All groups share one centre, and each spreads out both ways along 5 directions, with some noise.
Known rows, each followed by its group:
3  -177  -88  118  -99  -66  299  -396  -229  38  -202  97  177  132 : sez
-124  -209  -236  -66  -50  -84  183  -265  57  74  -82  14  118  108 : sez
-7  -74  77  58  206  45  41  -174  -109  -120  127  -153  105  216 : Dirid
-17  14  -267  -306  -182  44  82  -112  420  225  -133  125  -95  -15 : Dirid
-125  454  560  -205  -208  68  54  273  232  169  -519  -30  -366  -70 : Datef
94  98  75  -29  62  157  -25  -48  46  -40  19  16  -43  -5 : Datef
124  -73  -98  -54  189  -52  -280  78  66  61  97  39  -121  1 : Luguk
-10  -108  9  100  -335  -69  -41  50  -80  174  -221  276  -28  -252 : Dirid
348  31  127  138  -249  85  275  -329  -336  62  39  384  346  107 : sez
-66  171  125  16  -117  76  110  56  40  -76  0  -24  -13  -26 : Luguk
17  15  26  21  -85  -8  -176  245  53  39  -18  127  -132  -256 : sez
-3  -122  65  230  127  101  42  -201  -219  -105  -32  -32  46  46 : Dirid
-264  202  -21  -71  -401  -363  198  478  82  -54  -41  -72  99  -169 : Luguk
-5  -184  -61  -13  -178  -15  43  -209  21  170  -126  146  34  -34 : Dirid
92  80  38  -7  127  227  -37  -73  82  -57  87  -12  -37  11 : Datef
89  116  39  -331  66  119  39  -144  314  89  97  -60  -14  256 : Dirid
192  155  90  11  213  283  -90  -74  37  -77  272  -30  -10  38 : Datef
89  -98  -92  96  -161  50  118  -238  -135  71  -44  201  147  -48 : sez
2  -28  -210  -63  232  11  -267  173  130  -64  194  -87  -109  -62 : Luguk
107  -46  144  -21  -210  -12  -88  128  7  145  15  184  3  -148 : Datef
144  699  582  -228  -142  11  201  286  76  31  -95  -52  -55  202 : Luguk
24  9  -14  67  -183  18  -7  75  21  69  -170  151  -84  -202 : Dirid
287  286  442  -104  16  326  99  -205  19  82  19  137  18  159 : Datef
-104  247  259  -114  -246  -247  312  61  -92  141  -429  -20  3  186 : Datef
158  -8  488  183  -123  238  -11  -144  -249  133  -196  226  -5  -87 : Dirid
101  -40  -136  -40  256  90  -243  -1  83  -18  146  -34  -105  -28 : Luguk
-204  27  284  144  84  -329  164  38  -418  -61  -379  -244  -36  240 : sez
170  -193  -124  -65  190  107  -182  -257  17  182  -49  122  -113  91 : Luguk
-49  -66  -94  18  94  202  121  -341  80  -46  -178  -70  -95  97 : sez
-215  185  101  -61  -32  71  262  -142  148  -4  -466  -137  -206  75 : Datef
-53  63  63  -183  52  -48  69  -39  139  -20  80  -161  15  213 : sez
34  -64  -49  27  106  151  -97  -147  3  30  21  49  -28  -5 : Luguk

New rows, each followed by its group:
21  -246  18  186  54  418  135  -477  -48  -61  -46  84  69  -74 : Luguk
-112  -114  9  -33  -245  -4  68  -42  41  212  -329  146  -81  -125 : Datef
307  -69  85  28  145  770  -267  -288  318  79  140  267  -221  -314 : Datef
46  121  227  53  -135  152  249  -181  -73  47  -183  61  32  51 : Luguk
-35  299  195  -54  113  83  116  1  125  -97  -165  -205  -121  157 : Datef
48  61  -75  44  246  285  31  -194  122  -164  55  -157  -37  70 : Datef
70  73  74  -141  -203  -190  119  -96  -26  252  -350  197  -14  129 : Luguk
-125  263  196  -82  44  121  94  49  168  -15  -240  -138  -210  10 : Datef
-1  116  -116  -100  85  -86  -161  282  152  -73  165  -90  -62  -80 : Luguk
-69  57  19  30  182  216  15  -113  107  -90  -201  -110  -189  15 : sez
-51  -13  -195  -7  68  257  -222  69  319  -9  -67  30  -313  -335 : sez
126  -1  182  86  -214  -213  228  -133  -384  74  -43  140  301  166 : sez
-154  -94  -230  3  6  -229  64  95  -78  -107  18  -158  117  80 : Datef
-41  46  -104  -145  -135  -215  -54  244  124  63  75  26  20  -28 : Dirid
56  88  63  -217  114  77  34  -132  145  15  131  -86  22  226 : Dirid
-82  56  -6  54  209  226  -54  -94  172  -73  -147  -101  -241  -58 : sez
47  -111  -113  20  -7  -17  5  -12  -52  31  71  78  47  -12 : Datef
66  338  77  -121  413  173  26  -37  117  -243  272  -294  -49  272 : Dirid
186  -20  -172  -113  405  50  -386  103  198  27  226  -32  -224  38 : Luguk
-90  22  -41  -18  -35  176  98  -205  122  22  -229  -4  -125  -6 : Datef
-105  43  -141  56  103  277  39  -68  157  -253  124  -158  -30  -125 : Luguk
-67  -36  -41  130  -49  -13  -207  240  15  43  -139  69  -222  -337 : sez
106  55  414  185  54  362  24  1  -135  -153  254  15  105  -69 : Luguk
189  220  132  -64  91  319  33  -220  135  -54  115  49  -14  75 : sez
-232  71  -32  29  -76  -150  43  181  71  10  -232  -138  -131  -97 : Datef
-44  -36  11  -40  -95  -124  84  -38  -71  57  -13  8  137  112 : sez
73  294  117  81  182  56  -81  300  -67  -233  199  -166  -23  -16 : Dirid
-38  -71  -215  77  -117  242  87  -232  154  58  -346  205  -157  -189 : Dirid
59  -35  93  26  -12  184  153  -307  -70  72  -190  142  14  55 : Luguk
92  -167  -222  51  -6  -202  127  -123  -244  -43  200  10  287  147 : Datef
161  522  358  238  363  308  -101  220  -158  -415  233  -248  -80  20 : Dirid
35  252  -4  -667  -156  -366  -103  362  493  268  350  -7  50  247 : Dirid
-96  44  -166  -52  -108  6  184  -139  88  8  -223  5  -40  9 : Luguk
-1  38  -251  -111  150  -103  -202  206  173  -4  101  -35  -107  -58 : Luguk
202  68  161  -40  -19  156  -185  72  21  69  197  137  -17  -85 : Datef
-206  70  -311  -31  76  -38  -81  257  220  -201  149  -215  -73  -165 : Luguk
